The same things were measured in two ways. Each way mixes the same 9 hidden numbers, adds some noise and spreads widely along 5 directions of its own, which tell nothing about the thing.
Some things both ways: the first way, then the second way.
[-19 -35  -3  -8 -24  17 -39   0  36  -6  47  -2  24 -21 -26]
[ 10  -5  -7 -16   3 -20   0  -8  26  -5  -8  -4   6  13   5]

[  9 -23  -9   2 -36   6  34 -24  14  -5   9  -9  -3   1  -9]
[  0  34  27 -24   3 -18  -2   5 -13   8 -18   7  22 -40  13]

[ 13 -30  -5 -51  13  31 -28  -7 -13 -62   6 -22  56   8 -31]
[-17  10   8  -5  -7  -1  -6 -13  -3 -24  -5  14  -9  31 -49]

[  0 -29  10  -9 -41  26  -3  14  -2 -21   2 -13  10   1 -18]
[-29  -8  42 -57 -30 -33  -7  -5  15  -5  17 -10 -20  21 -20]

[  1 -23 -26 -24 -17 -14  31 -56  58  21  45  -1 -18 -21  -5]
[ -2 -18  34  41  17 -31  10   8 -19  -5 -41  -4  43 -12 -48]

[  9 -22 -13 -15   7  34  -2 -19  22 -21   7  31  14  13   5]
[-12 -29  16 -26 -20  -9  34  17 -23 -17  31  15  23  16 -10]

[-33   7  38 -54  -5 -26 -33  13 -27  -4  -2 -22  33   1 -57]
[  0  54  27  30 -19  -7 -39  -5   6   6   6   2 -37 -41 -14]

[-44  15  23 -39 -42 -15 -22  27   0 -25  42  -4 -14 -45 -62]
[ 14 -14  21 -24   6 -33  21  22 -13 -20  35  34   3 -66  20]

[-19   3  41 -87 -12 -41  23  35 -52  14  21 -44  -2 -10 -25]
[ -8  -2   6  13  -7   0  -5  -2  -2 -13   2   6  -3   7 -27]

[  9  -3 -18   3 -29   7  15   3  -1   1  -4  -8  14  -5   3]
[ 11 -17  18   2  12 -30  14  23 -17  -8 -42  -3   3 -21 -34]

[-28 -30 -17  39 -11  47 -70 -46  13  -9   7  -1  73  -4 -33]
[-26   5  -9 -19 -18   7 -24 -50  25 -11  39  11 -31  30  29]

[ 46  12  33 -37  31 -33  -3 -15  21  25 -19   3  21  41  22]
[-10  28  11   6 -30   1 -27 -11  21  -8   1   2  10  36 -34]

[-14 -14  -7 -10 -26  16  17 -38  18  -4  20  12 -12  -3  -5]
[ -4  32  19 -11  11 -30   6  25 -21  28   3  -3  19   5  -9]

[-58 -74 -42  12 -23  80 -19 -16  36 -54  64  34  14  10 -28]
[ -2  -1  -8 -29 -16  12  36  27 -20   4  43   8  19  19  21]

[ 39  20  32 -49  -4 -12   1 -15   4 -10 -44   2  11  24   5]
[ 18  -6   7  11  10 -13  -9   0 -24  36 -15   8   7 -15  -6]

[-37  -5 -14   2 -28  18  28   8  -8  25  30  25 -23 -42 -18]
[-22   6  -2  18   4   0  -9  37  11 -15  31  13  -8 -14  15]

[-11  -9 -15  -9 -10  14  -9 -16  27  25   4   4  25  11 -10]
[  0 -20  13  29 -10 -11   3  13   4   6 -16  -1   9  25 -19]

[ 21  -5   1 -39  10   4  14 -17  -3   4  -5   0  21   4  10]
[ -6  28   8 -16   0   0  23   7   0  -6  12  17  34  18   7]

[-10 -21  31 -50 -19   1  18  21  10   9   7  -3 -15  17 -13]
[ 10   8  13  31 -11  -1  -3 -10  20  11  -5   6 -13  10   8]

[  4 -22  -7  -8 -13   4  -9  -2  11  11   8  -1  20 -13  -2]
[  2  -5  14 -17  -4  -2  16 -14  21 -11 -15 -12  10 -11  18]

[-17 -26   9 -35 -21  20   0   2  -5 -12  22   2   0  -5 -22]
[-29   6  24 -35 -29 -14 -18  14  -1   1  21  -9  -7   5 -13]

[-20  -4   8 -19  -1   9   3 -34  33  21  16  11   4  41  10]
[ 26   4 -14  11  -1   3  51   8 -18  20  27  36  43  57  31]

[ -6  -7   9 -33 -18  29 -10  12 -10   5 -21  -6  31   7 -20]
[ -5  -4  24  -4 -18 -21  -2  19   8   3  -3   7 -11   3  10]

[ -8  -5  12   8 -42  -2 -15  22  14 -20  12  -1   4  11 -20]
[  3 -37  18 -13 -20 -18 -18 -13   4  -6 -14  -9 -35  -9 -36]

[ 34 -26  29 -11 -22  38  29  22 -33 -22 -37   7   1  22  18]
[ 17  20  13  -4   9 -21  22  11 -18  11   7  17 -11  -8  -4]

Other things, the second way, with their names:
<152>: [ 25  15  -8  58   8  33  13  -3   4  27  -1  -7  11 -17  21]
<337>: [  8  15 -28   1  42   6   3   0  -3  30  -5 -15  -7  17  -4]
<331>: [  5  48  26 -22 -17   3  11  20  12   0 -25  -3  13 -28  27]
<244>: [ -2  22   8 -13  -9  -1 -14 -28  -6  19 -10  12 -10   9  20]
<208>: [  6  25   5  34  10   4   3   2  15  -1 -29  15 -15 -21  43]
<262>: [  7 -36   2 -15   0  -1  14   3 -27  -9   5  -8  47 -14 -45]
<643>: [ -8 -17   6   8  -9  -3  -4  23  17  -6  -7 -14  10  18 -26]
<460>: [ 24 -22 -45  28  54   8  34  19 -35  11  -9   9  20  39 -47]
<629>: [-21 -10   8 -27   4 -19 -31 -12   2  35  -4 -45  23  42 -57]
<147>: [-11  48  10 -46 -13  -5  20  22  20 -26  -4  -4  22  15  -3]
<506>: [-11  25   7 -27  -6  -8 -19 -14   6  23   0 -10   4  18  10]
<229>: [ 17 -72  21 -23  -1 -35  -2  -6  -2  -8 -48 -16 -13 -23 -42]
<188>: [-19  11  26  11 -17  -3  -8   6  14   0  14   2  -5  -5  10]
<323>: [-30 -50  24 -31 -42   5  11 -22   3 -18  25  -4 -18  50 -30]
<254>: [  0  36  -1   5   3  -4 -15 -15   8  17  -5  -3  23   8   9]
<481>: [-14  20 -24 -21   9  17  10  -8   0   4  22  -4  19  49   4]
<421>: [ -4   0   8  -3 -37  -4  -3  10   8 -15  23   2 -11  16 -12]
<587>: [ -8   7  25 -56 -52   1  34  -2  23 -26   1  -4  12  54  -9]
<78>: [  5 -16  -2  38  13  14 -11  -4 -10  10 -10 -12   4  -9 -46]
<523>: [ -2   4   4 -20  -1  10   3  -5 -17  13  -3  -8  -8  -7  -9]
<621>: [ 12  -9 -18  -4  46 -18   4 -25   3  16 -22   3  26  11  10]
<338>: [  1  29 -12   2   3  16 -19   4   8  19 -22 -33 -16  -1 -21]
<241>: [ -3  29 -13   7   0   6  20   1   4   5   0   4   8  51   9]
<574>: [  0 -21   6  13  24  -4 -13  -7 -26  39 -44 -35  13   5 -55]
<408>: [-10  13  23   0   5 -16  14  19 -23   5  11  22   3  12 -23]
<31>: [  8  -4   2 -15  23  -2  22 -11 -19  -7  -7  22  14 -31  24]
<173>: [ 29   8   3  38  15  -6   9 -18  -9  29   2  24 -22  -3  16]
<10>: [  2  13  -4  19  21 -21  -9  12 -25  14  33   3  23  16 -70]
<686>: [ -8  45  -3   5  12   6 -12  13  -5  20   0 -15  24  14 -33]
<312>: [-10   9   2 -14   6 -11 -13  -4 -24  12  36  18 -12 -17   2]
<673>: [ -3   7   8 -15 -20  -8 -19 -23   8 -20 -25   6 -11   5 -20]
<544>: [-10  30   0 -15   2   8  14  10  12 -41  10  15  -7 -18   2]
<521>: [  4  29 -16  15  22  -3 -20  17 -22  22  -9  -8  -2  13 -56]
<462>: [-10  29  -4   4 -12  20 -17  -4  12  17 -26   8  -8  31  26]
<388>: [ 12 -39  -4   7   7  12  28 -15 -28  -4  17  17  20  -1 -12]
<513>: [  8 -10  23 -23 -19 -22  12   8   6 -16 -39  -6 -13  -8 -12]
<427>: [ -2 -23  -1  14   5 -16   5   9 -19  -6   2  25  -1  13  -9]
<631>: [-29  44  21 -48 -33 -21 -28   7  15 -18   4  16  17  25  -6]
<301>: [ 29 -17   2  31  31 -29 -41   3  -6  11 -48  -2 -11 -80 -20]
<277>: [-18  14  46 -44 -35 -11   0  27  -4  12  -4 -20  12  -4 -16]
<196>: [-10  31   2  -2  22   2 -11   1   5  -4 -11  23   9 -37  41]
<599>: [ -5   2   8 -76 -17  -5  15 -11  13  23  10 -12  -7  35  29]
<490>: [-30 -23 -11  -3 -14  19 -15 -17  -3 -18  41 -14  18  23 -37]
<220>: [ -6  42  32 -18   5 -16 -24  14  16  23 -33 -21  14 -38   6]
<28>: [-26  15  14 -40   7  -7  -9   3  -2  -7   0   0  15 -19   9]
<624>: [-45   8   5 -55   1   1 -22 -13  11  14  31 -17   6   8  29]
<281>: [  9 -29   8   8  -7   4  19 -11   8  -7   0   2   3  -1  15]
<499>: [-38  34  25 -38 -34  -1 -31 -10  14 -11   8  -8  -9  19 -23]
<380>: [ 17  28  33  -1   5 -36   4   3 -10   6  -5  11 -21 -58  11]
<539>: [-14   2  36  32 -25 -12  -8   5   2   2   0  16  -3   9  -1]
<50>: [ 16 -23   3 -24  -6  -4  27  14  -1 -17 -18  -2  19  10 -29]
<246>: [ 16 -39 -18  20  10   4  -6  14  10  27 -48 -47 -20  14 -28]
<684>: [-13  12  28 -17 -28   7   7 -26  26   4   8  -3  15  14  41]
<193>: [-11  -8  -1  -2 -28   5  -7 -11  15 -21  16   7 -21  22  -7]
<455>: [ 15  -6  -3  -7  11 -11   9  -2 -18  -2 -21  -4  -9  -5 -40]
<633>: [ -3   6 -14  12 -15  25  -2 -39  13  -7   8   3 -19  26  15]
<557>: [ -4 -10  10   5 -15  -2   7  -8  23   2  28  10  -9   8  45]
<445>: [  6   6  -6   9   2   1  16  43   1 -20 -34  -4   8  21 -43]
<374>: [  9  -4  -8  -4  -1  14  -1 -15   3  24  -9 -20 -25   9   0]
<650>: [-26 -17  -2 -28 -18  26 -22 -55  27  11  10 -23  -8  29  32]
<583>: [-34 -22  32  -3 -13  -8 -29 -39 -15  -8  12   7  -2 -13 -25]
<719>: [ -6   9  12   7  15 -11  -2 -14   0 -11 -20  20   9  -4   0]
<87>: [  2  -4 -18  -6  40  -2  12  -2 -39  11  15   6   9 -16 -12]

Some of these things the first way, each followed by its name:
[  9  12  -1 -35 -28 -28  22 -29  42   0  12   7 -27 -19  -8] -> <220>
[ 15 -29   5  -2 -39  46  16  -5  36 -53   7  31 -30  23  17] -> <599>
[-27 -50 -11  -5 -53   5   6  67 -28 -13  41 -56  31  12 -35] -> <50>
[-12 -44  11   5 -47  33  51  20 -40  22  13 -25 -11   6  -4] -> <427>
[ -5  -2 -11 -25 -26  -9  22 -36   5 -12  31  -4 -13 -33 -12] -> <28>
[  0   1 -15  32 -15 -17  -4 -38  31  52 -24  -2  38  22  12] -> <684>
[ -4  -1  22 -61  -2   4  29 -23  26  22  -2  11 -21  13  -1] -> <539>
[ 19 -24  22 -68 -22  19 -12  14  55 -66  42  15 -32 -19 -23] -> <229>
[ 46 -19  -8 -61  32  31  40  20   6 -35   6  51 -20   9  42] -> <445>
[ -7 -39 -14  28 -15  30  32 -16 -19  39   2   2  20  25  35] -> <241>
[-25 -25  24 -37 -35  -5  17  45 -50  -4  15 -41  14  20 -23] -> <323>
[ -8 -12 -13 -29   5  18  -6  12 -26 -29  21   4  23 -30 -17] -> <544>
[  7 -48  -6  -7  -2  27  -2  29   2  -7   9 -12  41  55  12] -> <587>
[ 10 -22 -10 -20 -12   3  26   8   3   6 -10   4   5  21   9] -> <331>
[ 30   5  -6 -11  -6  -1  14 -27 -17  17 -30 -25  33  -6   3] -> <719>
[ 38  -6  -4 -18 -12  12 -21 -50  25  -2  -6  -8  34 -33   7] -> <621>
[  2 -31  15 -16  -2  -7   1 -34   6  33  16 -14  22  -1  -1] -> <254>
[  6   8 -10  58 -39 -31   3 -47  -2  37 -16 -29  43   1 -16] -> <583>
[ 31   9   1 -22  11 -19  25 -28  -2  11  -8  15   8   3  27] -> <686>
[ -5 -32  -7   0 -23  17   7  -2 -26 -27  18 -12  23   6 -13] -> <521>
[ -5 -21   5 -24  12  37 -28   0  11 -23  17  20  27  13 -11] -> <193>
[ 12  16   5   5 -26 -17  38 -27 -28  -6  -1  13 -19 -23  14] -> <87>
[-10 -17  27 -39   8  -4 -23  28 -76  29 -31 -43  78  17  -7] -> <633>
[  4 -23  42 -17 -42  10  33  23 -65  -4 -10 -20  -6  -2 -13] -> <312>
[ 36 -10  22  -3  15 -28  24  -3 -33  36  -1   8  14  -4  27] -> <490>
[-16  21 -19   8 -32  -4 -12  -8 -34  -7 -14 -17  40 -20  -9] -> <337>
[-14 -12  40 -46 -26   2  24  23 -16  37  -2   2 -23  -7  -6] -> <557>
[ -6 -40  12 -16   5  36 -16  21  -3  -3  19  22  21  22  -4] -> <421>
[-14 -26 -24  24 -36  29  36   1 -28  40 -18 -11  20  -3   5] -> <208>
[  2 -31   2  -6  -6  14  24 -13 -36  10  10  -6  21  -1  20] -> <481>
[ 15 -44  -9 -27  -4  31   5  27   7  -5   9   9  21  -3  -5] -> <643>
